Each cloud of rows lies close to a flat space through zero, with a little noise off it, and is much wider in some directions of that space than in others. After each cloud: how many dimensions does that space have?

[[-13  -1  24   2   0  -2 -16 -14  13   3  18 -18  17 -24  25]
 [  6 -22 -19  -5 -24  -1  -2  -7  -7   4   7   3   2  12   8]
 [ 19   6  -7  -7  -5  24  29  25 -12  10 -17   4 -13   5 -18]
 [  9 -25   8   5   2  -1 -16 -14  30  25   4 -12  32  -3  25]
 [ 21  -3  -1   4  14   0  -4   5  18  20   5  -6   3   5 -10]
 [ 38  10 -13  -6  36   0 -20 -20  -1 -14 -15  23  10  17 -41]
 [-21 -41 -16  15 -55  20  18  -6   0  15  -1 -11   8  13  11]
 [-13  17   3 -13   9 -15   4  16 -12  -3  -1   6 -13  -2  17]
 [-20  13  28  11   5  -9 -13 -15  11  -9  16  -6   3 -23  12]
 [ 13 -13   8  20 -10  16  -7 -25  16 -17  -1  11  -2  11  -7]
 [  1 -19  -7   6 -28  -1  -6 -17  -2  -3  14  -3   4  -6   3]
 [  4 -28   5   1 -14  16 -13 -12  14   9  17 -40  31 -26  14]
 [-37 -10  22   1 -13 -13 -12 -10   9   5  12 -24  27 -34  49]
 [ -1  27   7 -15  27 -27 -12   6  -6  -1   8   7  -5 -11   7]
 [-11  -6   9   0  21 -23 -22  -4  21   6   3 -14  23 -12  29]
 [  3  10  11   2  -2   6   2  -3   0   3   7   4  -6  -4  -7]
 [  0  28   7   1  19   7  -7 -10 -11 -25   5   9 -16   4 -33]]
 : 10

[[-11 -32   0  10  13  17  32  14 -50   6 -25 -72   5 -46  47]
 [-34  20 -23  11   9   5   9   3  21   7   8   8  10  -2  37]
 [-46   9 -14  69  17  13  13  28   4  22   2 -51  15 -28  82]
 [-14  30 -11   5  -2  -8 -15  -2  35   2  17  37   1  25   7]
 [  1  -9   7  40  -2  12   6   8 -18  11 -14 -42  -8 -25  31]
 [ -8 -10   2  13   4  11  15  12 -17  10  -5 -37   4 -17  33]
 [-16  14  -9  51  -2   4  -6  14  17   9  -1   0   2   3  32]
 [ 25   0  10 -31  -6  -9 -14 -11   7  -8  11  32 -12  14 -44]
 [ 23   6  11   0 -13  -9 -14  -7   9  -7  -2  15 -13  13 -33]
 [-12   8 -10  28  -1   1  -2   6   8   6   7  -6   7  -4  23]
 [ 29 -23  10 -61  -4 -12   2 -22 -19  -7  -4  18 -12  10 -62]
 [-25  25 -17  -9   5 -12 -14 -10  38   2  24  48  10  21   3]
 [ 30  -3  18  27 -10  -6 -12  13   0   0  -9 -11 -17 -10 -15]
 [ 15  21   2 -47 -15 -22 -25 -18  43 -11  24  68  -2  43 -55]
 [ 16  -4  13  34  -9   2  -9  14  -8  -4 -16 -21  -9  -9   0]
 [-11   4 -13  -7   6   4   6   4   8   3   6   8   9   6  10]
 [-25  -1  -9  22   8  12   8  18   0  11  -2 -30   6 -12  38]]
 : 3

[[ -8 -43  34 -18   8  13  -9  34 -35  24  18 -34   0   1  -2]
 [-35  12  21 -19  -7 -30  -5 -37   8  -5  -4  26  13  -1  23]
 [ -3  34 -39  14  -9 -12   8 -31  29 -22 -14  24   0  -2   8]
 [-28   4  16 -19   1 -16 -11 -24   7   3   3  18  13  -4  18]
 [ -7 -12   7  -3   2  -9  -5  -4  -4   2   5   2   1   3   2]
 [  0  -8   7  -4  -3   3  -1  10 -11   3   0  -9   3   1   9]
 [-19  -5  17 -15   3 -11  -6 -12  -8   4   2   2   8   3  10]
 [ 30 -31   2  12   8  31   6  48 -22  11   5 -35 -14   0 -21]
 [-13   2   3  -7   0  -5  -4 -16  -1  -1   5  13   6  -2   7]
 [  1 -50  43 -20  22  15  -4  38 -44  27  16 -31   4  -4  -4]
 [ 17  -4 -19  14   2  17   8  18  -2   4  -4 -16 -14   5 -13]
 [ 27  -1 -23  19  -9  25  13  28  -2  -6  -6 -17 -16   0 -12]
 [-55  33  17 -29 -10 -49  -6 -68  19  -5  -3  50  21   4  34]
 [-16  -3  22  -9   4 -13  -9  -9 -10   9   2   2   5   4  11]
 [ 14 -30  13  -5  10  20  -2  44 -24  17   9 -30 -11   6 -10]
 [-34  11  14 -24  -2 -31  -7 -41   5   0  -3  29  22  -4  18]
 [-64   7  47 -43   2 -47 -14 -53   2   5   4  40  22   2  31]]
 : 2

[[ 27  -9  -7 -18 -14 -11  -7  29  -5  23  -8 -10 -30 -36 -15]
 [  2  18  15   4  -8  -3  14 -14  22  -3   0   8  15   7  17]
 [ -6  44  28  16 -11  16  -4 -14  25 -32 -50  12  39   6  28]
 [  0 -38 -36 -36   7  19 -39  26 -25 -11  -9 -18 -10  -5 -33]
 [ -4 -16  17 -29 -25 -39  21  -3  -9  -9 -12 -23   2 -12  27]
 [  1   0   9 -21   2 -21   5 -34  -9  -6 -16  -1  21  16  14]
 [ -5 -25 -23 -22  30   5 -20 -29 -25   0   8   3  14  33 -23]
 [-25  20  17  -5  18   8 -10 -63  -6 -47 -42  13  67  53  24]
 [ 19 -24  -3 -58  -7 -26   5 -30   7  11   4  -5  17  12   6]
 [ 16  15  17 -22 -26  -5  -1   6  24  -9 -34  -2  11 -18  16]
 [  7  25  27  24 -21 -17  14  21  -2   8 -22  -5 -22 -33  15]
 [-10  10 -11  40   4  30  -4  37  11   0  16   6 -21 -11 -14]
 [  1  24   8  27  -6  15  11  11  37   5  12  15   0  -7   7]
 [ -6 -24 -15  -9  23  -8  -3 -20 -28  11  21  -3  -4  21 -15]
 [-15  32  36  13 -15  -8  20 -24  20 -29 -30   6  35  12  44]
 [-18 -14 -15  15  11  12 -21  27 -42 -15 -11 -15 -21 -12 -18]
 [-19 -11  13 -51 -12  -7   6 -46  16 -49 -24  -8  64  37  42]]
 : 6

[[  7 -25  -4 -22  13   0   5   2  49 -11  -5   1  -5  -1  -9]
 [-10  31   2  36  -3 -12  -7 -13 -51  19   0  15   4  -6  -4]
 [-16  66  32  52 -41  19   3  -4 -35  79 -28  -2  36  27  27]
 [  1   8  10   4  -7   8   8  11  -2  16  10  -9  -2  16  14]
 [ -1 -24 -13 -15 -19 -13 -24  -6 -56 -53   0  -7  11 -16  13]
 [ -3  28  21  44 -23  -3   6   3 -33  50  -1  11  13  22  24]
 [ -4 -16  17  -5  -5 -25 -26 -16 -32 -42 -17  -6   3   1   6]
 [  2 -12   6   0 -19  -1  -3   2  -5  -2  -8   0  14   8  19]
 [ 15 -24 -35 -41   3  34  29  37  42  -6  42 -15 -14  -2   4]
 [  2   7  10  -7  16   5   8   6  25   7   8 -10 -17   9  -8]
 [ -7  37  34  38 -25  13  10   0  10  69 -26   4  24  31  22]
 [  3 -17 -11 -25   9   6   3   3  27 -19   4  -8  -5  -8  -9]
 [ -7  24  -4  21 -11   5   0  -4 -21  23  -7   7  11  -5   2]
 [  9   5  -5  23  26  -8  23  14   9  30  39  21 -32   6 -10]
 [ 19 -12 -16   1  15   4  32  42 -15   8  79   1 -42  14  13]
 [  0  28  -2  31 -17  16  17  12 -12  54   8  10   9   9  14]
 [ -9  20  20  12  -4  -7 -11 -10 -26   3 -13  -8   3   8   1]]
 : 6

[[ -3  12 -15 -19  39   5  -6  10 -30   8  -6  -8  22  -5  30]
 [ 16  12   9  -1  25   6  -6  -7 -18   9 -17  21  -4 -33 -10]
 [ -1  14 -13   3 -10   3  -9 -10  19  23  -3  19  -3  -9 -15]
 [-20  15  -9  -8  -1   0   0  24   8  -5  22  20  -6 -18  30]
 [  5  -9 -22 -30 -31 -12 -24 -24   4   8 -29  33  -8  21 -19]
 [  9 -30  37   5  -1  -5  12 -31   3   7  -8 -14  -6 -17 -19]
 [ 17 -14  -9   9  -5 -13   7 -43   3  16 -11 -23   4  -7 -17]
 [-16 -19 -17 -39   5   6  31  11 -49   7   2  15  38 -11   5]
 [-16  -7   1 -24 -24 -14  -3   6  22  29   7  17  -1  -1 -14]
 [ 27 -10   7 -12   0 -36   1  35 -10 -11  15  13  -3 -16   3]
 [ -2   5 -13  -2  -8 -14  12  14 -14 -21   5  31 -21 -41   9]
 [-19  -2  -8 -23   7   1   7   9 -35   4 -32  10 -14  -4 -19]
 [ -3   7   0  30  10  14  -5 -13 -20 -43  -7   9   3 -19 -28]
 [ 46   8  -7  -7 -10  -1  20  25   2  27   2  17 -10  11  19]
 [  3  31   5  47 -19   5  -2  17  41  -4  -1  -5 -54   5 -20]
 [-25  18 -15  -6  16  33  18  16 -37 -14  -1  21   8 -17  18]
 [ -2  11  10  21   2  62  15  -8 -38 -44 -32  21 -22  19   1]]
 : 11
